Every row belongs to one group in each of 2 separate groupings. Each group adds its own fixed numbers to the row, and there is some noise. The rows also spread widely along 2 directions, which tell nothing about the answers.
Some rows, each with its group in each grouping after it:
[-316,-66,271,-210,-80,-26,214,-134,-262,-161,-30,-242,-158,-169,304,442,612,-243,372,-38,-426,225,95,63,326,203,-297,-220,-436,200,-31,45] => Giz j292
[-501,119,78,-94,-153,44,341,-166,-287,-242,-100,-217,123,153,311,707,649,-435,420,-36,-450,448,278,248,568,266,-333,-294,-436,24,81,-154] => gef j261
[-416,252,117,-264,107,10,259,-28,-342,-213,-163,-281,108,77,323,604,385,-247,327,-135,-374,316,173,-66,502,-2,-282,-94,-577,-6,-51,18] => gef j20
[-201,251,-179,-112,216,-126,741,72,-247,-138,-258,-403,297,262,525,664,244,-247,322,-221,-323,218,366,115,695,46,-299,38,-624,94,-83,-47] => vita j261
[-288,103,158,-444,-20,32,236,-94,-339,-194,145,-359,-6,-263,183,483,515,-63,438,-4,-353,145,113,-128,274,48,-306,-195,-573,59,-206,160] => vita j20
[10,-58,159,-227,183,-55,441,189,-171,-177,-177,-355,-79,45,600,375,244,-172,408,-190,-310,78,183,-109,491,-153,-295,109,-596,130,44,78] => Giz j292
[-272,229,40,-234,43,58,506,57,-299,-59,-62,-193,153,117,228,583,392,-313,322,-180,-266,227,219,142,595,57,-376,-200,-536,212,161,35] => gova j600
[-228,241,-71,-301,192,92,651,129,-274,-96,-141,-325,48,149,252,647,296,-232,389,-294,-231,143,236,113,640,46,-366,11,-560,150,221,101] => gova j600
[-413,216,183,-219,114,122,276,5,-312,-200,-163,-290,117,85,277,639,389,-260,339,-136,-292,361,250,41,546,95,-272,-76,-578,0,44,76] => gef j20
[-199,97,192,-314,29,52,405,122,-310,-152,-42,-254,-37,17,193,457,388,-195,507,-281,-270,325,183,-117,450,44,-379,-88,-512,66,-37,218] => gef j600
[-224,171,123,-196,200,55,369,90,-305,-265,-222,-329,155,69,371,652,183,-180,315,-196,-295,306,203,-108,586,-88,-290,58,-582,-82,31,81] => gef j20
[-465,217,-139,-21,110,-21,635,-87,-314,-215,-209,-266,281,344,440,794,437,-336,403,-202,-352,283,384,313,823,105,-248,-186,-602,186,155,-92] => gova j261
[-200,15,165,-50,161,-112,561,184,-204,-85,-183,-497,38,103,549,497,305,-238,458,-344,-250,83,241,82,626,8,-345,-17,-563,216,81,-43] => gova j292
[-348,173,219,-360,-167,107,213,-136,-379,-242,230,-79,-185,-317,103,467,639,-276,477,-18,-397,277,148,62,225,170,-453,-206,-381,161,-37,216] => Giz j600

New rows, each followed by its group in each grouping:
[-501,233,161,-187,-60,160,448,29,-351,-218,-103,-246,43,109,163,609,562,-347,336,-84,-387,350,202,156,481,257,-457,-178,-418,174,93,-50] => gef j600
[-375,148,-23,-137,3,-36,415,-113,-246,-170,-4,-265,72,128,398,611,452,-297,436,-178,-340,282,278,226,660,67,-274,-192,-507,83,20,16] => gova j261
[-162,199,-41,-257,169,32,488,111,-254,-125,-161,-217,7,89,413,480,280,-338,328,-279,-310,175,275,116,501,22,-301,30,-597,128,76,145] => Giz j600
[-97,-75,211,-299,-50,-10,239,88,-230,-175,86,-359,-95,-194,337,414,459,-211,604,-143,-260,66,109,-41,441,-126,-299,-204,-370,103,-15,85] => gova j292
[-392,158,49,-185,33,26,205,-82,-318,-266,-54,-273,59,30,393,516,481,-322,538,-195,-381,276,199,60,503,128,-287,-184,-452,-13,-49,1] => gef j261
[-374,78,123,-432,-112,73,266,-192,-378,-223,97,-316,43,-207,74,510,516,-154,447,40,-352,302,75,55,398,188,-387,-259,-646,83,-142,135] => vita j20
[-476,202,55,-248,-107,108,308,-83,-312,-234,-26,-160,-33,9,81,565,679,-327,407,-87,-363,373,210,61,420,269,-469,-255,-372,166,-76,59] => gef j600
[-185,124,139,-359,-74,40,308,22,-296,-151,115,-86,-144,-178,137,476,500,-314,371,-143,-373,231,203,-38,314,54,-367,-67,-502,94,46,260] => Giz j600
[-255,9,247,-162,111,35,273,79,-295,-173,-157,-409,-69,62,494,445,528,-209,482,-193,-352,234,87,-107,456,-17,-340,-99,-493,39,65,10] => gef j292
[-427,166,180,-261,16,149,238,-106,-316,-241,-88,-246,70,42,231,632,520,-247,352,-83,-318,374,204,-27,441,91,-327,-216,-527,76,-47,39] => gef j20
[-239,165,-52,-198,13,-8,371,-110,-248,-208,58,-235,52,102,416,667,522,-380,465,-120,-379,160,256,204,547,128,-207,-178,-451,76,0,-34] => gova j261
[-173,202,24,-365,15,34,522,78,-318,-180,-86,-294,83,-26,228,476,418,-159,345,-151,-183,167,241,42,421,134,-425,-17,-483,212,9,152] => vita j600
[-290,209,-13,-315,18,2,609,-62,-277,-206,-131,-210,103,54,215,607,444,-160,288,-122,-279,271,235,181,477,146,-473,-50,-581,194,1,116] => vita j600
[-433,208,18,-278,56,72,437,7,-283,-159,-91,-160,91,56,256,615,455,-281,219,-121,-324,328,311,213,446,251,-456,-144,-568,165,123,76] => Giz j600
[-300,209,124,-303,21,105,348,111,-337,-135,-30,-229,-2,91,218,485,472,-273,429,-223,-274,360,223,-99,528,176,-458,-97,-504,47,74,90] => gef j600
[-397,169,51,-231,-50,1,308,-178,-287,-154,14,-167,62,64,345,636,506,-320,487,-67,-341,237,232,161,571,124,-277,-338,-452,67,61,33] => gova j261
[80,138,128,-452,242,-61,470,114,-296,-109,-68,-384,110,-81,471,482,126,-52,423,-160,-170,138,210,-177,448,-126,-263,103,-738,-35,-117,218] => vita j20
[-257,244,-25,-256,65,56,595,22,-251,-107,-151,-256,151,116,278,673,423,-326,368,-238,-233,266,276,159,625,131,-428,-182,-507,171,202,70] => gova j600
[-386,163,43,-249,50,132,310,-93,-268,-186,-101,-192,148,-8,350,708,443,-264,259,9,-410,302,155,108,404,174,-260,-97,-612,25,40,132] => Giz j20
[-342,141,136,-381,3,48,181,-94,-243,-222,-35,-152,107,-122,264,586,484,-228,308,44,-400,239,124,103,348,84,-269,-129,-617,66,-41,178] => Giz j20
[-187,132,146,-273,174,55,435,162,-206,-124,-87,-291,-55,43,220,431,415,-222,430,-287,-285,165,191,-81,465,65,-344,-54,-539,110,22,87] => gef j600
[-421,152,58,-284,177,86,352,-108,-316,-279,-149,-235,139,-5,323,752,407,-163,188,39,-382,340,140,133,502,136,-297,-140,-694,99,118,19] => Giz j20
[-433,171,108,-259,-67,166,409,-144,-324,-176,115,-114,54,-76,84,686,675,-299,321,-97,-327,272,171,249,488,324,-502,-302,-387,266,108,95] => gova j600
[-79,119,32,-341,-67,-99,361,-37,-222,-251,110,-313,-41,-123,307,423,466,-160,552,-65,-373,155,152,-16,393,-39,-267,-59,-577,-44,-213,130] => vita j261
[-315,171,124,-398,-66,150,321,-58,-221,-194,43,-119,-111,-177,159,481,607,-294,486,-25,-377,279,194,6,275,128,-380,-142,-497,76,103,222] => Giz j600
[-352,159,69,-370,-25,73,315,-39,-243,-193,26,-75,67,24,221,515,545,-286,237,-127,-369,270,276,195,437,242,-410,-78,-507,138,-4,127] => Giz j600
[-382,126,89,-243,-199,99,198,-124,-356,-189,199,-153,-77,-78,245,614,712,-326,543,63,-465,199,138,253,452,180,-243,-371,-377,65,-41,29] => gova j261
[-352,139,96,-345,-70,91,276,-64,-311,-171,-29,-136,-2,-82,109,553,572,-312,358,7,-424,297,145,159,403,262,-375,-191,-464,146,112,172] => Giz j600
[-184,97,35,-280,31,-19,245,-64,-246,-206,61,-192,-81,-152,435,491,451,-320,521,-95,-400,159,237,25,320,95,-252,-57,-532,-48,-87,93] => Giz j261
[-420,201,209,-265,23,110,235,33,-339,-218,4,-250,-1,13,101,506,560,-314,438,-41,-345,315,157,44,453,219,-451,-177,-435,66,93,71] => gef j600
[-168,188,23,-347,49,48,359,147,-252,-166,10,-207,-107,-50,278,453,413,-163,427,-192,-298,208,244,12,389,58,-343,20,-615,142,85,219] => Giz j600
[-223,102,283,-461,-141,96,140,64,-354,-192,107,-215,-201,-204,112,366,562,-252,540,-136,-353,228,92,-95,333,78,-314,-101,-410,73,-12,167] => gef j600
[-149,209,-61,-228,313,-49,613,179,-204,-228,-380,-194,187,129,566,645,165,-190,189,-233,-234,250,367,-30,626,-10,-195,80,-754,22,72,129] => Giz j20
[-324,217,-61,-262,252,18,576,5,-282,-109,-267,-285,264,185,434,800,207,-123,297,-133,-251,198,288,110,677,8,-214,-105,-669,163,122,53] => gova j20
